All groups share one centre, and each spreads out both ways along 5 directions, with some noise.
In the rows, 128 means zero.
Known rows, each followed by its group:
[145 126 150 145 133 110 138  98 152 112 135 132  94]
Gugu
[102 154 150 118  94  82 127 104  89  89 129 122 105]
demu
[132 126 123 105  82 125  99 149 109 103  82 138 143]
demu
[171  87 140 155 165 120 154  67 191 110 120 150  79]
gusal
[ 89  80 148  90 147 139 107 110  81 110  95 152 158]
gusal
[132  87 150 124 137 148 116 134 151 153 132 154 132]
Mezi
[160 152 159 150 189 125 161 102 156 131  80 119 165]
garo
[145  78  91 129 102 174 116 158 176 161 147 154 119]
garo
[103 151 100  98 118 123 176 136 123 135 137 141 185]
Gugu
[156  72 165 164 122 143  62 133 157 134 143 132  53]
rusim
[119 112  88 134 136 125 141 100 131 121 179 122  80]
rusim
[103  33  74  74 121 147 136  86 117  94 122 179 111]
garo
[165 142 103 136 128 137 124 140 145 105  55 120 160]
gusal
[153 133 105 157 160 129 155  99 163 127 145 114  96]
lor
[148 118 191 142 158 127 116 117 141 121  82 134 151]
bife
[133  94 159 128 140 128 117 111 136 125 109 147 126]
rusim
[107  90 159 109 131 114 189  95 175 163 195 191 129]
Mezi
[143 110 121 134 134 139 153 115 175 149 152 146 119]
rusim
[138  72 126 124 171 177 131 130 163 157 111 151 162]
demu
[131  97 127 143 131 156 106 142 147 157 164 132  99]
bife
[ 77 134 125 103  95 126 105 155  72 130 163 123 122]
Gugu
[137  94 128 119 145 112 188  75 181 127 140 172 126]
Gugu
[ 85 137 123 103  96 110 135 129  91 124 169 134 119]
Gugu
[145 172  85 143 117  89 158  95 132  83 122  96  93]
Mezi
[158 142 183 151 142 134 107 148 145 145  98 125 143]
bife
[172 112 140 152  88 137 108 157 194 152 143 145  94]
demu
[ 56 148 144  88 137  99 146  98  48 106 149 126 146]
gusal
[108  57 142 104 155 154  99 109 103 112 104 155 131]
bife
[119  63 211 132 148 136  80 112 126 126 123 152  99]
garo
[165 110 110 161 162 134 153  90 183 129 139 125  91]
lor
[141  60 198 110  98 134 112 138 174 151 118 199 140]
lor
[114 104 178 118 132 121  83 121  85  95  79 134 130]
rusim
[141 101 141 100 132 117 169  93 161 111  85 175 162]
bife
[143  84 152 119 163 178  95 153 133 146  54 147 192]
lor
[133 137 125 125 119 127 145 133 140 132 134 135 136]
bife
[121  90 115 135 144 149 107 120 128 129 146 126  94]
lor
[ 94 189 103 108  99 130 106 187  61 133 117  92 181]
gusal
[133 121 105 113 177 161 143 125 111 124  60 128 202]
garo
[134 155  98 138  82 134 124 175 145 160 176 117 116]
Mezi
[163  96  62 118 135 150 177 113 186 136 120 155 138]
garo
[110 156 140 140 145 116 116 126  99 126 147  99 116]
bife
[143 181 122 136 118  81 183  98 146 105 128 121 128]
demu
[171 203 104 153 171 138 170 153 150 144  71  91 203]
lor
[103  58 156 111 142 139  95 103 106 110 118 154 103]
Gugu
[107 118 125 102 151 122 148  97  98  98  90 136 153]
garo
[ 92  91 154 121 152 154  88 135  95 156 158 134 122]
demu
[140  86 139 117 165 122 156  71 148 100  92 160 132]
demu
[158 153 144 147 153 116 146 113 145 118  89 117 148]
Gugu
[136 112 156 130 120 131 157 132 183 176 178 159 132]
Mezi
[154  83 201 147 128 125  72 119 143 112  93 146  94]
rusim
[110 103 120 155 165 144  98 110 110 132 187  98  52]
gusal
[ 98 123 121 141 163 118 117  91  91 113 175  96  69]
gusal
[167 147 193 152 168 110 167 100 173 132  92 138 164]
Mezi
[135  67 116 135 167 161 109 101 140 129 131 133  87]
lor
[ 91 143 125 103 113 122 132 149  90 143 146 132 161]
Mezi
[131 134 145 131 144  92 166  71 141  94 121 135 103]
rusim

New rows, each followed by its group:
[157 124 108 129 108 171 104 193 159 172 114 135 168]
demu
[201  89 117 175 122 148 112 134 220 143 140 138  63]
Mezi
[125 146 145 144 104 131  85 162 112 136 146 104 104]
Gugu
[122  89 134 107 129 143 107 124 114 110  83 145 149]
demu
[107 103 103  87 127 153 154 142 127 150 117 167 193]
Gugu
[121  96 109 148 173 145  94  96 102 107 135  96  74]
gusal
[173 202 179 179 140 110 148 153 175 165 138 101 142]
garo
[117 174 112 108 139  78 189  79  99  78  92 123 163]
demu
[ 81 101 113  76 127 147 137 138  88 134 117 155 180]
Gugu
[155  98 183 146 150 147 137 131 199 171 138 164 139]
Mezi
[119 183 122 113  98 104 156 151 116 136 125 126 175]
gusal
[126 135 111 102 139 122 186 108 146 132 117 159 176]
Gugu
[115  55 180 104 124 148 120 124 153 156 144 192 137]
gusal
[165 140 143 146  89 103 139 126 178 127 146 135  89]
demu
[190 149 145 172 158 131 141 133 185 138  80 119 148]
Gugu
[149 112  88 128  91 108 177  99 191 128 186 159  74]
garo
[181 169 105 148 119 117 158 133 177 124  87 121 145]
gusal
[100  78 159 103 141 158 104 142 112 152 118 158 166]
Mezi
[133 113 168 142 174 105 150  66 134  94 115 131  99]
bife
[151 133 152 156 126 110 123 110 155 125 146 120  86]
Gugu
[120 148 141 118  78 102 106 144 106 104 126 123 112]
demu
[165  96  88 134 143 187 123 164 181 172 110 142 160]
garo
[ 87  71 112  75 126 154 145 131 117 144 135 182 171]
Gugu
[131 183 134 116 106 136 167 191 138 174 108 139 231]
rusim
[134 113 115 137 162 127 143  91 133 111 129 125 104]
lor
[113 172 112 128 121 146 132 180 114 173 155 106 166]
demu
[105 149 169 124 115 117 105 142  90 132 136 117 138]
garo
[162 107 125 151 159 125 158  88 175 129 132 134 100]
lor
[140 116 110 119 145 121 171  90 151 111 110 147 133]
garo
[136  78 186 139 153 168  61 150 122 147  91 133 139]
bife
[144 151 157 149 113 136 141 168 181 188 170 143 152]
Mezi
[159 115 111 147 101 159 136 175 208 196 177 150 130]
Gugu
[101 112 116 112 161 139 115 111  81 109  97 123 144]
lor
[127  86  81 112 129 193 136 175 172 204 169 156 169]
rusim
[117 181  93 132 111 128 127 163 106 144 154  93 137]
lor
[124  30  67  95  99 163 128 115 161 129 159 183  87]
garo
[111 161  65 108  75 118 153 154 125 136 167 126 129]
garo
[141  98 112 128 139 138 144 118 155 130 120 146 127]
garo
[114  97 181 107 169 125 136  88 123 120  88 161 163]
Mezi
[163 165 161 163 123  99 158 119 180 144 160 125 104]
garo
[115 104 189 129 125 135  80 145 114 142 135 138 114]
garo
[167 165  96 126 147 119 205 113 173 126  84 132 184]
demu
[112 170 116 101 142  98 207  97 125 118 108 147 197]
rusim
[148 103 122 125 148 146 180 117 194 160 133 173 162]
rusim
[111 122 190 126 159 113 117  98 104 108 102 129 134]
garo
[ 90 127  57  79  85  81 192  72 104  72 157 152 103]
garo
[126 140 196 144 130  94 134 103 141 119 152 130  96]
garo
[152 106 144 153 109 119 135 114 183 142 182 148  69]
Gugu
[147 146 165 154 121 149  87 184 139 166 119 116 146]
bife
[121  68 117 132 146 135 101  94 129 108 157 131  50]
rusim
[136 131 106 124 164 154 169 131 153 158 111 135 184]
demu
[150 206 166 149 119 110 130 167 135 146 110 100 167]
bife
[157 103 113 146 180 139 145  86 162 121 123 123 104]
lor
[126  79  99 135 128 167 101 154 143 164 175 133  96]
rusim
[147 179 149 153 144 147 118 180 132 165 108 100 183]
garo
[ 93 175 144 100  65  85 145 141  95 122 154 136 144]
lor
[ 73 115 154  95  79 123  77 153  68 125 158 135 108]
garo
[135 196  97 143  93 106 144 160 123 137 146  93 129]
Mezi
[191 102 137 152 171 153 165 110 217 146  86 162 156]
Gugu
[156 137 120 158 124 132 121 136 161 141 140 117 111]
gusal
[177 173 113 170 108 122 141 150 179 145 142 106 109]
Mezi
[149 194 141 148 148  86 162  98 123  94  93 100 137]
Gugu
[ 89  53 100  91 127 133 129  83 108 100 155 156  87]
Mezi
[113  86 113 112 146 145 124 110 118 129 135 142 122]
rusim
[121 107  94 113 129 163 148 158 150 174 147 150 167]
rusim
[169 156 206 150 107 101 122 139 158 126  92 130 137]
rusim
[118 154  77 111 105 148 135 170 118 149 128 117 171]
garo
[163 161 108 138 109 124 162 152 175 144 116 131 159]
demu
[ 95  92 153 116 199 115 170  49 112 108 136 141 124]
demu
[150 120 100 116 119 169 120 176 140 155  84 142 188]
demu
